The same things were measured in two ways. Each way mixes the same 10 hidden numbers, adds some noise and spreads widely along 5 directions of its own, which tell nothing about the thing.
Some things both ways: the first way, then the second way.
[ -1  30 -18 -43  -2  11   8 -45  13 -19 -12  -4   8   5  37  25 -13  16
  -6 -32   0 -51  -1  -2  24]
[ 59 -52  26 -16 -64  16 -10  15  15  10  24 -16  27 -11   5  21   1   1
 -10 -24  27  57]

[  0  18  -3 -26   8  20  28 -37 -16  45 -14 -11  -3 -10  37  13  -1  28
  17   0 -32 -16  17  39   0]
[ 49 -19  23  -6 -45  -6 -17   4  32  21 -17   7 -28  23  13  17  12  23
 -11 -36  14   4]

[ 43   4 -33   8 -26  -2  12 -24  41 -59  47  53 -16  19   9  29  -9  30
   0 -77 -37  -5  35  13   8]
[-23   1  13  53 -34   0  -5  -2 -50  22  11  24  -6   7  12 -32 -27 -34
 -25 -25   7  -4]

[-19 -15  -3   7  16   4 -16  10 -18  38 -32 -36  -9   0   0 -12  19  35
  27  13  23 -25 -11   6 -28]
[ 37 -31  -6 -41   0  -6   2 -12  25 -26 -19 -14 -15  -4  -5  31   1  24
  -3   4  12  10]

[ -1  34 -16 -47   2  11  -2 -44  38 -24   3 -25  -9 -10  41  17  -3  -6
  12 -22   2 -26  16   8  18]
[-12   9  11  24  -9  19  14  21   0  24  -8  11 -15 -14  21   8   7 -26
  11 -25 -14  21]

[ 14  -7  -6   3  13  -9  13  -4 -32  30  11  -9 -20 -18  26  -5   3  26
  41  23 -48  23  39  75 -37]
[ -5 -45   9  36 -15  -8  29 -10   7  40  14 -12  -4  22   5 -68 -21   6
 -12 -57  23 -11]

[ 38  23 -42   9 -10  16 -20 -36  52  26  -3 -13 -10  -7  21 -14  -1  -2
  15 -34  12 -53  -7   2  28]
[-20 -24 -24  29  -1  20  20   9  23  16  21  -7  39 -23 -19  -2  21  11
  34  -2  23 -10]

[ 30  -5 -44  38  16 -10 -11 -43  12   5 -44 -29 -29  -8 -23   1  22 -10
 -15  53  -6 -29  19  24 -11]
[  9   7   1  -1 -21  10 -24  10 -17 -10  13  18  27 -18 -24  27   6   5
  38  16  -2  -4]

[  9 -18 -18   5  -8 -11   0  -3   1  -2  -8   9 -27   4 -13  17  20   7
   7   3  -9 -10  10  -3  -7]
[ 63 -48  22   0 -34  -3  15   5   4 -15  10 -20  -5   1 -28 -29 -27   9
  12 -27   0  57]

[ 30  -6 -33  -5 -17  -2 -48 -18  25 -18  -8  -6 -20   0  -2  -7 -18 -39
  -8   6  30 -48  20 -16  -6]
[-46   6 -15  24   3   7   1   2   0   3   2  -7  13  18  -9 -18  -2 -17
  26   3 -16 -23]

[  8 -17 -11  13  -9  10 -24  22  19  -5  39   4 -37   2   5 -11   1   2
  45 -24  17  11  36  -1 -21]
[-52 -18 -51  40  -1   5   0 -25  31  -6 -56 -17 -31  52 -22 -72 -16  -1
  14 -38  -4 -42]

[ 20 -11 -21  11   1   6  23 -30  11  16 -45 -21 -18  -5   3   1  31  10
   8  34   9 -33  11   7 -12]
[ 45  13   6  -7  -1 -10  18   6 -15   6   8  19 -22 -27  16  22  -4  -7
  17 -30 -18  12]

[ -1 -62   1  18   7 -40 -39  46   6 -13  -8  -2 -13 -15 -29 -23   9  15
  -3  13 -13  32  41  44 -36]
[-53 -13  12  29  22  -1  -9 -26 -20 -19 -16  -1 -12   3   0   7 -49  18
  -3  41   8 -20]

[-11  27 -81  -5  35  -7  -7 -66  11  34 -44 -43   5  14 -12  39  19  -2
   0  22 -23  -4  27  42  25]
[ 50  -8  12  -9 -39  -1 -17  19 -16 -34  -3  17  15  -1 -41  18  33  23
  52   9   2   5]

[  0  22 -42 -23   2 -21 -32 -11   4  37  -5 -18   3 -10  26  11  -8  -1
  18 -24 -22 -26   2  30  28]
[ 10  -6  28  14   2 -12  37  22   0  -5 -22 -11 -24  23   1   9  25   5
  25  -4 -29  19]

[-10 -10 -10 -12  25  -4  17 -31  -7 -19 -10   1 -18 -10 -13  20   7  25
  -4  26 -33  28  38  41 -15]
[  8   0  30   8  -7   2  -7   2 -13  -2  18   4 -16  -1  -4 -14 -16  -6
  13   8  -9  14]

[  1 -11   9 -15   5  36 -14 -25  -8   4  -4 -19 -19  -1  10 -19 -11  -2
  24  31  29 -15  37   3 -57]
[-14  -4   1  27  37  -3  48  -2   8  36  35 -16  -7  -7  12 -51  18 -17
   1  -6  -8  -8]

[ -2  -7  11 -28  -5   9  -1  -3  15  23 -14 -11   1 -12  22  -2   3  12
  -5  -7   6 -31   7   4  -4]
[ 34 -19  44 -13   2  -5  24  23  30  10   9 -18   1 -13  -4  52   1  28
  12  17  -5  43]

[ 37  16 -51  11 -32  -3 -28 -31  -1  -1 -21  12 -28  14   5   9  -6  -4
  20 -26   0 -73 -30 -25  25]
[-13 -15 -25  21 -14   7  -1  -4 -19  13  38   3  38 -35 -22   7  -1 -20
 -41  19  34  19]

[ 16 -16 -21  15  -1 -22 -16   5  22  23  -3  -9 -20 -10 -21  -1  26  -1
  17  14   6  -6   0  10  -4]
[-10 -40 -20  -2  -7   2   8  -6  38 -25  -7 -28  11  18 -52 -39 -32  25
  62 -21  -6  -3]

[ 33 -34 -30  11 -13   8  13 -13  -4 -10 -37  13 -37 -19   5   0   5 -21
 -30  16 -31 -23  51  14  28]
[ 26  -8   2  28 -59  16 -71   4  15  -1 -43   5  15  27 -24  49  -4  30
  -1  18   5   8]

[-14 -17  -4  32  20  11  -4  29   1  -5  21 -14 -25  23 -10  29  27  23
   1 -12  -1  12  54  -4 -58]
[ -8 -33  23  -2  23   6  27   2 -26  10  47   7  11 -43 -47 -42   5   5
 -11  15  36  11]

[  3   7 -21  15  10   8 -35  -5   7  42 -16 -25 -13   6  -6  15   9  -3
  -5  -3   6 -36   6  -3 -22]
[-13 -19   0  -8  15   7   7  -3  17  -5  11   2  -6  -5 -24 -32  23  16
  33   3  20 -27]

[ 21 -34  -2  -8 -15  20  35  -5  -4  33 -10   6 -11 -14  15  -2  13   5
  10  16  -8  -6  39  17 -16]
[ 11  29  21  16  16 -37  27  10  -1  37   8  11 -11  -8   1  48  -9  16
 -16   8 -15   3]

[ 33   1 -38   8 -32   1 -62 -10   7  26 -17   9  -7   7  -1 -24 -27 -13
   6 -22  33 -85 -33 -34  11]
[ -1  -9 -38   0 -15  -4  -6 -26  14 -25 -31  -7 -42  41  33 -33   9 -17
   3 -32   0 -37]

[ 10 -35 -29  46  25   7 -27  35  16 -55  19  -2 -55 -14 -23 -25  -3 -16
   4  19  45  11  56 -16 -14]
[-33 -54 -47   5 -36  32  -8 -12   2 -25  31 -10  36 -21 -34 -43 -16 -26
   7 -16  48  10]

[ 30  -6 -42  16 -18 -29  -1 -30  19  25 -26  20 -16  -4 -23  17  19  15
  -1  -5 -26 -33 -29   8  35]
[ -2   5 -14  -4 -44  -3 -42 -17  -2 -29 -12  28 -26   3  -7  15 -45   6
   4 -17  20 -16]

Other things, the second way, with their names:
<742>: [ 26   0   0  -7 -40 -27 -32 -13 -32 -24  -6  30 -13   6 -23  28 -17  21
 -22  11  27 -15]
<124>: [  7  13  38  16 -35  12 -25  12 -28  11   9  31 -10   3  47  19  39 -11
   4  -1  11 -26]
<525>: [-61 -48   5  43  15  16  16  -7  26  24  19 -20  22 -11  -5  -3 -18  22
  -9  23  43  -6]
<117>: [ 91 -35  14  -4 -27 -13  -1  -4  14  12   2 -13  -3  10   7  11  34  29
 -24  -1  18  17]
<76>: [-12  16   5  -4 -16 -24  -5  13 -11   8  25  22   6 -21 -56  39 -12   8
 -23  28  20  11]
<285>: [  8 -25  -7  10   2  -1  24  -3 -23   0   8  -6  18 -22 -10   2 -15   1
   7   0   2  12]
<392>: [-12  14  43  16  -6   9  -1  17  -9   9 -14  23 -39  -1  14   9  11  -6
   9  -1  -8   5]
<380>: [-10 -29  16  26  -9   4  31   4 -20  25  33 -10  10 -27  23   7 -14 -24
 -49   6  21  41]
<174>: [-18 -32 -16 -13 -37  27 -22  -2  -8  -1  47   3  50 -35  -9   8  -5 -25
 -15   1  46   8]
<189>: [ 13 -25  24  24   6  16   6  -1  -5   3  19  -7   4  -8  -9 -34  13  13
  34   7   6  -1]
<96>: [ 16 -25 -35  -2 -26  13 -19 -32   4 -19  -2  -3 -12  -6  28  -6 -15 -15
 -24 -15  30   3]
<734>: [ 56 -50   5  14  -1  19   6 -11  44  -4  -5 -44  -5  11  15 -14  21  21
  10   8   8  31]
<164>: [-38 -32  18  -3  36   0  20   9  14  32  38 -29  58 -27 -45  29 -10  25
  -4  53  13  12]
<654>: [-10   8  30  34 -37  -7 -39   7 -21   6 -26  19 -12  48  -4  -4  16  13
   0   9  -6 -35]
<306>: [-26  24   6  13  19  -2 -11  -9  23  12  -7  28 -28 -25   0  51 -29  26
  -5  23  18 -15]
<79>: [ -5  -7 -10 -17  -9  -4   8  15  22   1  -6  -4  16   2 -47   2   5   8
  32 -14 -10   5]
<249>: [-44  -3  -2  -7 -20 -18   5   8  11  16  60  21  28 -28 -52  22 -17   7
  -9   8  49 -10]
<472>: [-33 -12  20   8   5 -12 -16  -4 -11   5  28  -6  37   6 -20  18 -11  31
  15  47   9 -36]
<521>: [ 53 -13  -8  10  -1 -42  27   1  13  -1 -20 -42   2  50 -15  10  24  25
  10  14 -42   2]
<630>: [ 27   9   1 -24 -31  11   2   8 -25 -13   6  30 -29 -28  36   7  23 -44
  -2 -43   2  13]
<31>: [-74   1 -35  39  31   9  23 -15 -21  15  14   8  16 -12   3 -36   6 -16
  17   4   7 -54]
<550>: [-59  12 -33   6  16   9  10   5  25  10  28   0  22 -32 -26  33   3 -15
  -1  31  17  -2]
<390>: [ -2 -38  -8   5 -12  19   9  10  36  -1   1 -37  23   4 -29 -15   9  -2
  17   3  -3  35]
<155>: [ -1 -13 -12  14  -2  -2  17  -8  26   1   1 -19 -16  16 -26 -46 -25   3
  39 -27 -20   0]
<123>: [-43 -32 -33  12  28   8  33 -20  18  -4  28 -17   0  -7 -18 -69  16  -6
  10  -5  31 -31]
<443>: [-42 -12  -4  33  25  -7  22   3  17   8  -6 -21   6  21 -36 -14   9  21
  22  33 -10 -19]
<710>: [  9 -27 -14 -22 -51   5 -37  -1  -5 -20   9  -7  39  13 -15  21   9   1
  11   4  18 -13]
<427>: [-51 -10  10  17 -21  -7 -28  -2 -14 -20  -7  25   0  -7 -27  48 -38  27
 -21  41  47 -11]
<118>: [ 17 -52  14  10 -35  39  -1   9  12  -6  49 -14  27 -48  21  19  -6 -12
   8   6  44  53]
<586>: [ 12 -16  27  -8 -14 -10   1  14 -13 -18  -1 -14  10   7 -18  33 -14  10
  13  27 -12  29]
<206>: [-24  -4  25  19 -21 -12  20  24 -17   4  13  13   3   3 -31  -7  -9  -3
  23 -14   0   5]
<335>: [-15  -7  -8  32  -3   4  11  -5  11   8 -11   0 -15  15  12 -18   2   4
  20 -21   2 -22]
<35>: [ 20 -18 -12  -1 -27  14 -51  -3  60 -26 -57 -20  -8  49 -32  11   8  43
  45   9 -11 -11]
<374>: [-13  24 -11  20  -2   7 -12   9  10   5 -19  11   3   0 -11  42  13   2
   9  19 -11  -5]
<49>: [ 56 -46   2 -22 -20  13   5  -2  10 -38  -6 -28  -1  -2  -6   0  16   3
  17   3   4  41]
<541>: [ 33 -33 -30  22 -30   9   5 -17   3 -10  -7 -16  -6  14  25 -33  12 -12
   2 -33   5   2]
<200>: [ -2   0  22  19  -1  -9  49  31 -14  27  33  16  -1 -19 -19 -15  27 -11
  19 -21   0  12]
<598>: [-12 -44  -7   9 -18   7  25  18   9  13  38 -31  59 -20 -51  -1 -14   0
  16   5  10  42]
<753>: [ 36 -22   4  30   7  17  27   5  12  20 -15  -1 -17 -23 -15 -18  13  12
   3 -22   0  35]
<121>: [ 11   1  15  -6  14 -13  15  -8  -9  11  35 -20  -6 -14  20  19 -28 -21
 -30  25 -17  31]
<468>: [  6  -6 -17 -21 -47  -4 -43 -17  -6 -19  10  27  -4  -6   6  32   8   7
 -21  -1  52 -33]
<26>: [ 19 -24  10  -1 -48  16  -9  10  49   6 -22  -4 -29  35  13 -27  23  -1
  19 -57  10  -1]
<46>: [ 47 -16  28  13   9   6  42   1 -26  -9  -2   4 -38 -25  29 -24  -6  -8
  34 -37 -23  30]
<457>: [ -5  16 -23  37  32 -22  53  -1  -2   7 -22 -16 -37  28  -8 -53  17 -23
  14 -17 -47  -4]
<43>: [-21 -26  13 -13  -3 -23  21   0 -30  -4  47  12  27 -18 -19   7  -4  13
  -6  13  39 -22]
<728>: [ 24 -26  18  11  -3  11  39  -2   8  25   9  -6 -37  -1  55 -40  17 -24
 -13 -53   8  12]
<262>: [-54  20 -24  34   2  17  -2 -10 -11   0 -10  17 -25  10  39 -22   5 -41
   4 -18  -2 -35]
<27>: [ -5  -4 -25  24   1  17   8 -16  -2  -2  -9   1   0 -12  18 -12 -16 -12
  24 -19  -9 -11]
<272>: [-14 -30 -31  -6 -30   4 -31 -18  39  10   2   6  35   6 -13  23  -4  34
   8  -6  46 -48]
<372>: [ 33 -28   3  17  -4  -1  15 -14 -18  -7   6 -18   5   0  14 -15 -20   1
  10  -4 -10  14]
<518>: [-37   6  25  -8  21  14  17  13  -7  26  47  24  -6 -49   6  10  16 -25
 -24   6  31   2]
<723>: [ -4 -25  23  18 -16 -18  13  17  17  10   3 -14  13  13 -39  29   6  34
  -7  30  19  21]
<348>: [  6  40  -6   6 -13  -1 -21  14  -8 -13 -16  25 -16  -2 -13  33  16 -12
  17  11 -24   4]
<732>: [  6 -11   5  20 -31 -17  12  17  -8  21  36  -2  28  -1 -30  -2   5   6
  -1  -6  13   7]
<84>: [ -8   8   1  15  23  -6 -20 -16  24  21 -16 -10  -3  29  23  23  25  30
   4  35  -8 -54]
<294>: [-19  15 -25  22  13 -17   4 -25 -21  -7 -24  21 -44   7  11  -8  -7  -6
 -26  -5   6 -38]
<681>: [ 42 -64  31  -2 -34 -17  37   7  31  -2   6 -38  -6  27 -10 -24 -27  30
  31 -41  -1  39]
<346>: [-28   4 -22   5   9   0  18  -6   0  10  33  15 -10 -27  -6 -14   2 -19
 -14 -10  28 -14]
<482>: [-35  13  18  28 -11  19  -4  24   2  19  19  11   8  -7  -4   2  14 -19
  28   5  -7  -3]
<605>: [ 15 -30  21  27   2   2  19   2 -38   2  13  -9   5 -15 -25 -28   0  -2
 -20  16   6  33]
<612>: [ 23 -21 -32  -6 -21  19 -28   5  48 -20 -34 -23  15  -4 -57  48  -1  23
  -3  31   9  46]
<146>: [ 20 -10 -30   3 -31 -14   7 -20  10  -9 -15  12 -30  13  10 -13 -19   1
   5 -53   7 -15]
<441>: [ -3 -38  -9 -21  -8   7  -8 -19  24  -5  13 -12  10 -16  -3  16 -34  11
  -9   1  32   0]
<422>: [ 18  10  12  17 -24   5 -13  26   6  26   5  12   9 -10 -29  26  26   2
 -10   9   3  25]
<282>: [-16 -25   6  14 -12  18   8   3  30   8  18 -21   5  -6  11   5 -24  -5
  17  -6   5  24]
<467>: [ 20 -16  -2   1 -64   2 -11  -7   1 -16 -21   4 -44  24  33 -24 -36 -30
 -13 -71   3  20]
<459>: [ 38  -2  46  -6 -24 -13  -3  14 -23   2  23   4 -14  14  11  -8  11 -11
   4   1 -14  11]

Some of these things the first way, each followed by its name:
[ 39 -13 -30  50  12 -26 -19  -9 -20  36 -43 -12 -31 -25  -8  -6  11   1
 -19  33 -52 -33   9  51  -4] => <189>
[ 16 -26   1  -2  -8   2  30   4  19  33 -13  13 -15 -23  12  -3  23  21
  -3 -10 -23  -3  10  21  26] => <306>
[ 12  -8 -49  15  11  16   1 -15  -7 -13 -12   0 -23  -9  12 -24 -12  19
  24   1   4  -8  28  21  17] => <541>
[ 19  28  -1  -8  11  27   4 -22  14  25  19   1 -22 -23  32  -5 -15   7
   8 -17 -12 -23  12  20   7] => <26>
[ 23 -25 -24  16  -8  22  -5  15   1   3  -2   6 -28  -4   0  -6   1 -23
  -7   4  26 -36  32 -27  -6] => <346>
[ 18 -48  -2  19 -16  59   1  -6 -23  30 -44 -10 -22   9  -1 -22  -2  -8
  -6  28  30 -50  46 -24 -49] => <117>
[  2   5 -24   6  35 -28 -14   6 -54  17 -27 -26 -49 -40  17 -18  -4  -4
  27  55 -33  -6   8  52  13] => <390>
[ 23 -12 -29   5  -5  -3 -19  10  42  -8  35   8 -18   1  -5  15   1 -32
 -13 -18   4   1  58   0 -10] => <206>
[ 28  11 -18   1  -9 -31 -23  -3 -22   6  -4  10 -23 -20  27 -16 -18  28
  32 -21 -39 -30 -21  40  11] => <380>
[  6 -25 -24  21  10 -36 -28  15  14  29   5   7 -16 -18 -26  -6  15  26
  16  -5 -44  37  17  62  -1] => <427>
[ -1 -36 -41  24  16   2   8  -8 -15  19 -19  -3 -18  11 -34  11  22  19
  11  30 -20  29  48  31 -21] => <742>
[ 13 -10 -28  23   5  -3 -12 -16 -17   3 -30  -1 -29 -13  -7 -30   0  38
  31  11   5 -28 -18  14   4] => <96>
[ 37  31 -31  11 -14 -37 -35 -29   7  22  -5  -8 -23  -9   4   4   3   5
  35  -6 -18 -55 -48  14   8] => <598>
[  6  -8 -11  -7  -9   0 -32   5   1  48   5  -1 -16 -10   5  -6  -7  -7
  21  -5 -15  -4  20  23  -9] => <723>
[  8  -2 -52  -7  -9  -1 -12   0 -22  14  -4  -1 -28   5  18   6  -2 -17
  41  -2  -5 -15  20   2  22] => <457>
[ 31 -36 -34  13 -29  18 -22   0 -24  42 -29   7 -14   7  -1 -22 -13 -12
  19  14  20 -51  10 -12 -16] => <521>
[ 10 -44 -37  -1  -3 -10   4   0 -13 -26 -41  -4  -7  -2  -2  -2   6   3
  -9  23   1 -11  44  16   4] => <372>
[ 30 -52  24  33 -15   1 -37  26   5  18 -32 -13 -33 -16 -19 -41  11  -7
  -5  36  46 -53  -8 -27 -60] => <441>
[ 21  13 -40 -12  -3   3 -21 -43   6   9   3   8  -4  10   7  27 -21 -10
 -14 -19 -47 -10  41  37  -4] => <654>
[  4 -12 -24   1  -7  11  16   9   4  17 -28 -22 -29  -4  32  15  32  -8
  10  -8 -12 -23  35  -2  19] => <753>
[  4  15 -18 -13  15  30  28 -42  -2   0  -8 -13 -32  -4  21  21   7  -1
  12  15 -19  -4  47  19   0] => <422>
[-11  11 -37 -30   5  -3 -16 -21  -4  27 -28 -47  -9   8  13  32  16 -40
  16  33  22 -33  20 -13  -3] => <79>
[ 31 -27   6  20   3  26  -9 -19 -23  44 -44  -8 -13 -18  12 -38 -12  14
 -10  36 -10 -42  20  37 -41] => <84>
[ 11   3 -13  -4   9  -3  -6   1  16  -5   8   0 -18 -14  19  15  -4  -6
 -28 -20 -30 -15  42  22  13] => <392>
[ 27 -49  12   9 -12  -5 -24  34  14  31   1   3 -15 -22 -11 -28   0 -18
  -5  23  17 -10  28   8 -40] => <681>
[ 22 -11 -15  -5 -25   2  -3 -15  26   5   0  12 -20   1  -8  12   7 -10
   9  -7  13 -33   0 -24  -1] => <155>
[ -5  -5 -53 -19   9   7  34 -16   7   8   5   3   1  -1  16  11  11  27
  36 -13  -6  17  36  26  39] => <146>
[  7   4 -27  23  38   2  -4 -14 -12 -40  -8 -11 -33 -12   4 -10  -7  16
   1  29   2  -9  33  30 -10] => <174>
[ -4   2  -9  22  11  19  24   3  11  -8  16  10 -46 -10  12  -6  26  50
  46 -35  -1   2  -6  -4  26] => <612>
[ 25  -9 -40  30  18   3 -23 -17  -6  -9 -18  -7 -18  -5 -14 -14 -15  -2
 -14  31  16 -38  21  10 -18] => <710>
[ 13 -20 -21 -15 -14  30  -6   6  41   7  36  20  -8   7 -14  17  -2 -37
 -16 -14  43  -8  54 -41  -4] => <249>
[-14 -21 -44 -39  -3   2 -33  20   2  10  -2  -8   7   3  13  12 -17 -40
  -3  -9  10   4  66   4  21] => <443>
[ 31 -45 -22  37   5  -4  -8  -3  11 -12 -47 -26 -43 -28  -9 -40  20 -15
   1  60  15 -23  34  18 -19] => <27>
